The same things were measured in two ways. Each way mixes the same 10 hidden numbers, adds some noise and spreads widely along 6 directions of its own, which tell nothing about the thing.
(in the rows, 128 means zero)
Some things both ways: the first way, then the second way.
[105  60 156 153 195 113 120 222 175 139 171 115 115 125 157 142 151 112
 166 102 115 163]
[153 128 145 113 125 126 131 154 112  83 105 120 143 130 153  99 177  91
 116 164  97 150 146 183 121  90]

[110 180 107 187 144 115 122 154 128 100 152  98 150  93  97 121 106 144
 132 139 162 151]
[ 71  92 114 123 128 145 157 128 152 140 140 162 124 159 120 131  92 139
 105  79 141 131 120  78 147 143]

[128 108 109 130 135 152 137 174 160 148 150  71 133 113 125 136 103 161
 112 116 143 148]
[165 154 153 119 134  45 114 170 140  62 123 120 134 132 150 101 121  75
 143 168 108 151 119 169  56  73]

[ 82 165  26 120 142  88 112 170 125 116 194  78  98  87 139 131  86 164
 141 237 171 103]
[ 96 115 173 117 126 137 108  90 115  61  93 102 142 130 157 143 108 115
 143  58 123 124 144  92  76 125]

[103 195  96 171 125  85 142 150 130  91 143 102 139 121 103 125 145 141
 110 119 167 137]
[164 130  93 139 107 128 137 109 183 189 108 157 117  72 158 106  65 147
 119  62 146 135 115  95 143 134]

[117 134 133  96 131  98 140 100  99 144 152  77 118 120 129 150  88 115
 118 109 129 116]
[147 140 147 165 152 104 140 137 148 131 168 129 133 132 131 128 117 136
 120  75 115 110 150 127  94 143]

[102 189  83 177  99  90 193 178 124 112 171  67  81  68 133 118 116 159
 113 157 185 170]
[146  70 129 105 141 141 126 168  90 101 117  82 142 176 120 117 139  84
  63  87 133 120 201 128 136 123]

[195 163  51 172 139 108 109  42 104  98 177 117 130 120 159 121 134 156
 112 181 177  87]
[182  99 152 104 124  76 117  99 133  61 154 140 154  78 127 127 135 107
 112  65 108 125 171 115 118  94]

[103  62  89 158 152 149 234 127 135 154 101  80  71  66 116  78  82 139
  84  93 150 159]
[118 123 119 131 144 113 175  95 156 143 111 123 126 140  85 104 104 139
 128 150 140  94 119  81 148 151]

[138  80 182 110 136 136 135 166 171 133 128  98 121 144 139 128 150 123
  99  63  71 154]
[197 148 144 140 123  72 106 145 176 151 180 131 136  87 150 104  83 120
 130  85 145 143 131 134 115 141]

[162 142 145 139 123 138 122  81  60 124 139 151 121 152 127 142 111 112
 153 107 129 132]
[197 157 145 166 141 122 145  95 195 152 142 122 147  82 156  87 120 146
 122  87 116 122 129 154  96 158]

[167 191 100 210 134 139 106 120 137  93 126  74 154 148 106 134 141 165
 119 112 151 138]
[105  76 121 125 135  92 108 178 123  89 147 126 145 199 127 146 108  68
  85  76 114 138 158 140  85  98]

[142 137 117 145 114  87 164 128  84 100 167 126  58 121 134 190 139 108
 138 102 161 176]
[145 182 163 157 136 174 160  50 142 152  85  96 118  73 138 107 142 181
 162 116 135  81 122  84 141 158]

[ 76 160  38 128 141 111 195 148 170 134 117  53 144  98 108 110 127 152
  97 146 169 162]
[ 98 120 116  95 107 185 193  99 153 140  87 152  83  98 112  80  60 163
 134  92 186 109  82  74 119  98]

[120 128 119  98 149 158  86  91 132 119 112 107 143 157  85 106 128 154
 121 116  46  81]
[156 168 127 119 115  90 116 114 164 140 126 133 114  86 163  73 102 122
 140 118 166 148  92  98 109 104]

[118  85 158  82  96  85  92 142 126  80 115 175 102 179 136 168 144  87
  95  93 127 161]
[211 147  97 119 152  76 107  96 124 133  74  96 112  50 163  65 125  86
 107 119 120 131 187 115 164 118]

[174  95 108 162 140 131 146 158 172  86 124 122 113 123 128 135 173 131
  85 101 125 164]
[156 135 142  98 113  52 128 137 132  85 103 149 119  95 117 145 126 118
 127 162 134 135 139  77 179  95]

[115 100 185 105 127 134 113 138 152 144 142  95 113 144 128 123 144 143
 133  72  63 139]
[ 90 150 134 140 104 132 125  78 143 188 173 119 137  90 102  87 112 121
 164  98 173 118  84  98 177 126]

[141 180  86 130  70 117 156 105 145  88 107 118 140 124  85 146 168 158
  69  99 168 170]
[134 142 130 144 109 113 133 116 188 134 127 193 127 109 175 151  78 173
 178 118 101 152  57 131  54 146]

[139 150 104 115 111 154 141  93 109 144  82 118 104 162 142 102 122 121
 130 170  99  75]
[142 153 154 137 138 125 100 139  96 120 100  83  92 128 129 130 101 129
 137 108 164 107 137 101  91 140]

[108 149  88  82  81 120 145  85 109 112 108 141  95 148 125  93 149 152
  95 136 101 113]
[ 63 105 139 143  95 139 122 104 113 139 123 143 150 129 123 185 127 122
 163 101 102 124 111 115 163 134]

[ 77 139  80  84  90 107 208  95 105 160 140 115 115  83 138  69 104 154
  88 141 163 133]
[140 117 130 151 114  94 150 140 179 162 200 189 138  99 142 150  82 154
 141  67 123 134 123  95 158 138]

[ 91 104  91  77 102 114 157  85 128 112  93 145  77 141 110 127 149 130
 102 113 121 129]
[134 123 129 137 107 123 109  73 149 126  94 126 168 100 125 140 174 115
 133 132  88 126 116 155 132 117]

[168 171 125 176 153  95  51 146 133  72 183 138 167 164 141 145 177 139
 141 133 135 120]
[135 100 129 107 111 141 124 129 118 101 116 151 141 103 172 119 131 113
 132 104  96 157 141 156 122 103]

[160 206 135 164 165 146  69  93 100 146 190  68 169 118 125 135 108 158
 187 161  85  70]
[142 149 176 132 109  91 107 155 158  97 202 142 138 121 117 117 156 113
 112  93 154 146 104 163 100  84]

[129  98 149 125 129 153 112 119 142 149 100 142 152 145 137 113 112 120
 130 123 140 126]
[126 105 125 127 141  84 112 175 119  96 155 143 139 169 135 135 129  89
 122 132  93 147 134 168  84 114]

[ 89  99 124  97 108 133 161 163 119 166 124 165 112 133 152 125 123 113
 157 140 166 159]
[157 107 140 125 122 148 149 142 121 116 108 107 152 138 148 112 152  98
 114 123  98 121 160 181 110 101]

[151 139 109 153 131 107 127 108 104 119 156 137 142 100 155 110  97 115
 109 172 171 106]
[227 110 129 103 157  98 130 156 123  88 128 128 119 110 162  93 111 126
  92 115 110 137 188 133  91 141]

[ 82 135 128 131 106 113 172 171 108 163 120 164 118  81 139 133  80  85
 146 170 204 150]
[ 97 143 136 169 123 117 136 138 146 130 103 169 116 141 116 193 119 163
 143 159  93 130  92 128 126 162]

Other things, the second way, with their names:
(562): [ 98 147 158 124 101 111 105 110 135  95 138 113 145 132  89 114 180  90
 112 133 155 129 100 145 136  84]
(577): [161 167 151 160 126  91 113 129 160 118 140 122 149 117 125 132 156 111
 137 135 108 122 103 173  83  91]
(142): [132 162 143 125 117 133 125 109 132 122 120 152  98  92 132 119 132 173
 164 164 139 121  78 113 110 134]
(84): [141  50 124 101 114 146 129 150 127  87 107 140 165 177 114 157 171 108
  58 116  93 138 172 162 138 133]
(161): [205 128 115 118  99  90 133 160 154 152 125 136 137  74 152 109 136 102
 104 122 134 143 157 146 185  76]
(373): [ 61 146 127 153 125 111 136 142 113 145 123 166 125 159 162 177 113 150
 216 188  69 129  82 105 115 146]
(219): [102 109 104 144 154 165 126 138 104 172 146  88 127 185 155  90 104 107
 145  96 126 113 132 137  65 155]
(505): [156 105 141 103 118 147 157  82 131 106  80 125 121  89 119 114  81 146
 139 116 133 112 125 110 116 152]
(176): [ 84 142 145 129 120  76 116 131  96  80 115 154 117  88  90 152 172  92
 114 143 106 140 147 125 210  81]
(60): [174 124 151 124 119  68 110 153 143  83 143 130 167 135 128 152 181  99
 120 159  82 137 148 172 111 100]
(509): [187  92 114 118  93 194 154  39 192 189  99 115 166  76 147  88  86 163
 144  72 138 113  95 134  98 167]
(253): [153 127 149  85 123 138 129 193  99  99 136 107 128 165 170  77 164 108
 138 190 137 153 125 166  99 102]
(115): [ 60  89 138 146 109 168 131  60 122 120 112 129 171 128 120 161 141 115
 157  77  80 110 117 144 115 129]
(66): [121 133 116 142 133 118 135 139 146 158 124 141  99 143 147 141  39 164
 164 103 137 113  97  74  76 159]
(512): [164 177 140 140 132 125 136  93 181 132  92 139 132 107 170  97 149 170
 156 176 110 137  82 126  93 151]
(368): [175  99 142  97 112 183 146 116 126 122 117  99 137 104 147  75 111 124
 118  86 146 130 140 165 106 127]
(90): [130 141 144 151  76 107 111  88 165 157 181 167 158  79 109 166 171 145
 165 115 118 124  77 145 151 105]
(592): [ 84  63 137 117 130 210 174  77 122 108  60  93 147 177 136 145  94 134
 126  49 107  81 147  89  60 128]
(386): [138 226 148 162 125  88 133 148 139 147 115 122 107  88 137  84 155 108
 169 217 128 143  83 181 134  83]
(264): [149 151 136  85 125 125 145 172  93  92  52 123  81 106 165  80 115 118
 121 173 162 147 144 102 144  76]
(271): [165 131 170 101 120 142 140 105 158  63  81 114 128 109 129  92 116 133
  98 112 151 136 120 147  77 126]
(216): [142 108 128 126 119 180 168  93 168 135 122 149 133 118 127 107 122 162
 113  79 132 109 103 131  83 114]
(305): [ 90 177 130 151 123 109 120 164 125 148 138 155  77 121  89 134 132 141
 113 130 174 130  99  97 175  99]
(99): [ 73  91 134 125 133 210 134 118  69 137 134 121 117 162 129 130 162 155
 136 109 123 105 144 119 144 165]
(474): [142  90 135 114 126 110 116 175  84 128 141  87 145 170 125 135 144  81
 109 116 126 112 191 116 164 107]
(347): [ 92 130 148 143 125 164 177 151 126 123 102 122 122 170 124 133 116 137
 145 131 121 107 110 143  91 109]
(273): [165 105 132 119 138 134 126 151 127 128 140 139 123 123 187 121 108 147
 110  58 125 135 174  79 121 149]
(359): [116 120 147 136  98 110 138 105 160 108 117 179 130  95 142 181  79 161
 164  83 107 123  96  93  99 116]
(207): [ 72 120 120 128 131  89  88 176  52 118 165 129 110 155 121 149 140  77
 145 129 126 138 146 111 158  99]
(67): [180 145 122  98 133 101 102 154 117 120 106 102 122 123 184  73 138 100
 122 145 143 142 146 115 109  98]
(547): [220  87 108  94 120 110 142 118 171 122 108 109 146 123  87  90 114 109
  74 125 150 113 136 162  94 111]
(543): [129 154 109  77 113 116 131 156  81 141 106 166  63  71 169  93 125 145
 154 156 171 145 124  41 201  62]
(36): [150  64 120 128 119  92 119 133 161 101 134 143 166 156  99 168 102 103
  74  68 101 132 163 142 114 149]
(38): [154 112 123 121 125 116 124 108 107  96  97 124 133  92  93 112 183  85
  77 123 108 121 174 168 174  80]
(246): [134 150 150 104 161 150 155 161  63  96 119 111  83 138 151 103 184 141
 124 141 142  91 172  81 119  63]
(381): [ 86 117 138  82 125 154 167 178  91 102 162 179  79 149 168 109  94 171
 189 168 135 146  86  94  87 119]
(530): [106 113 149 145 123 153 111 117 141 116 115 129 141 156 177 166 107 148
 143  59 114 119 120  91  54 145]
(85): [125 131 148 140 118 168 158 109 150 145 139 160 133 135 171 145 127 198
 185 138 100 116  86 103  80 168]
(566): [194 118 125 103 118 164 126 116 115 152 105 111 113  87 153  99 127 154
 114  88 161 113 155  96 147 138]
(153): [134 152 141 126 102 124  65 161 128 156 163 123 124 137 205 112  96 133
 173 122 150 171  88 125  77 163]
(546): [118 101 149 151  96 125 127  89 161 126 162 146 167 116  92 178 126 129
 132  61 109 107 102 145 106 122]
(48): [134 133 127 116 137 100 134 114 126 109 161 125 120 113  96  82 144 105
 118 117 148 113 120 131 108  79]
(53): [153 131 142 129 112 134 124  91 150 126 114 127 139 103 140 129 110 149
 156 123 120 122 103 134  91 157]
(371): [121 126 124 123 139 121 103 148  72 115 146 134 121 147 182 138 152 129
 186 153  89 125 128 121  75 114]
(581): [132 145 162 111 135 180 136  92  59 121 123  77 105 104 143  93 160 144
 166 118 152  87 157  88 133 124]
(197): [ 93 162 155 137 136 145 132 187 101 112 141 154  99 158 175 120 135 150
 157 166 117 159 101 142  94 141]
(112): [137 103 113 103 153  90 117 132  76 103 126  97 114 131  80 100 152  79
  86 137 139 108 188 103 186 112]
(195): [ 90 111 117 135 126 157 117 156  93 148 104 110 110 169 120 145  99 118
 124 122 137 121 128 125 125 146]
(194): [ 63 129 132 145 120 197 160 112  83 137  56 124 112 138 139 151 130 142
 159 150  94 112 121 128 147 128]
(502): [141 118 122 128 128 120 161  75 194 124  56 108 140 127  90 109  81 122
  77  92 154 105 121  91 122 143]
(322): [124  93 121 111 151 130 138 167  84 107 155 143 131 169 166 108 134 114
 142 145  80 144 159 150 107 145]

Some of these things the first way, each followed by its name:
[ 94  42 178  51 141 135 120 146 160 172 119 189 135 113 124 156 130  82
 145 108 108 130]
(85)
[ 98  95 115 127 144 124 133 135 130 135 111 179 118 134 151  97 133 107
 151 163 141 130]
(273)
[126 125  82 141 159 180 135 115 103 124  70 127 134 135  82 111  74 117
 130 159 114 115]
(502)
[130 164 106  91 118 144 154 105  96 139 116  86 140 155 101 131 115 137
 121 114  99 114]
(347)
[ 88  90  93 132 149 120 191 145 133 119 131 103  63  77  92 129 116 140
 115  97 125 165]
(512)
[121 119 135 118  58 103 183 169 153  99 127 117  88 111 106 158 169 155
  62  41 162 210]
(373)
[ 79 118 139  93 121  99 135 108 119 146 123 154  98 113 151 105 115 102
 148 158 116 110]
(99)
[123 133 142  99  92 139 139 137 114 141 147 133 109 116 126 109 125 150
 112 121 102 109]
(474)
[ 70 156 161  69  86 134 127 128 112 154  73 146 145 151 108 149  99  79
 162 143 115 151]
(305)
[184 104 109 161 169 130 132  55 109 125 140 120  74 166 173  98 173 142
 148 118  82  79]
(581)
[141 135 121 120 103 127 147 116 114 136 157 123 108  87 116 139 117 147
 112 124 131 117]
(60)
[110 129  82 105  90 144 167  97 107 149 112 151 103  95 136  86 101 143
 115 178 150 110]
(53)
[ 72 199 141  88  60 131 103 173 130 135 165 106 123  78  91  96 107 192
 116 167  67  94]
(153)
[151 152 139 100  71 202 125 103  99 135 102 167 135 137 102  89 143 165
 134 131  62 132]
(253)
[193 163 112 139 133 122  88 108 106  94 155 130 168 139 137 121 121 126
  95 170 122  77]
(505)
[ 94 112 101  91 147  95 163 107 151 129 113 115  94 116 139  86 155 118
  95 140  80  78]
(566)
[134 134 122 139 128 134 119 129 125 132 123 140 153 106 131 110  94 115
 110 169 151 106]
(36)
[106 142  65 140 166  71 179 105 130 138 169  63  85  96 135 149 135 137
 140 126 171 117]
(246)
[136 112 133 124 142 136 119  98 148 130  81 161 158 162 116 176 165  85
 156 103 149 158]
(216)
[129 136 112  96 127 128 113  48 124 148 120  88 144 133 118 138 101 137
 118 119 123  94]
(48)
[111 119 131 101 111 122 137 177 154 141 141 130 135 134 160 120 144 120
 134 147 125 155]
(368)
[126 124  37 153 147 154 191 120 144 116  78  92  93 133 128  96 133 135
 116 172 123 165]
(271)
[173 131 124 191 156 110 123  80 114 100 142  86 102 136 153 103 126 137
  99 116 117  98]
(112)
[127  36 207  70 127 142 119 185 184 129  78 202 144 203 144 152 214  72
 135  47  77 186]
(161)
[ 80 170  94  96  91 114 106 144 113 135 136 155 130 107 108 161 104 130
 159 194 178 119]
(530)
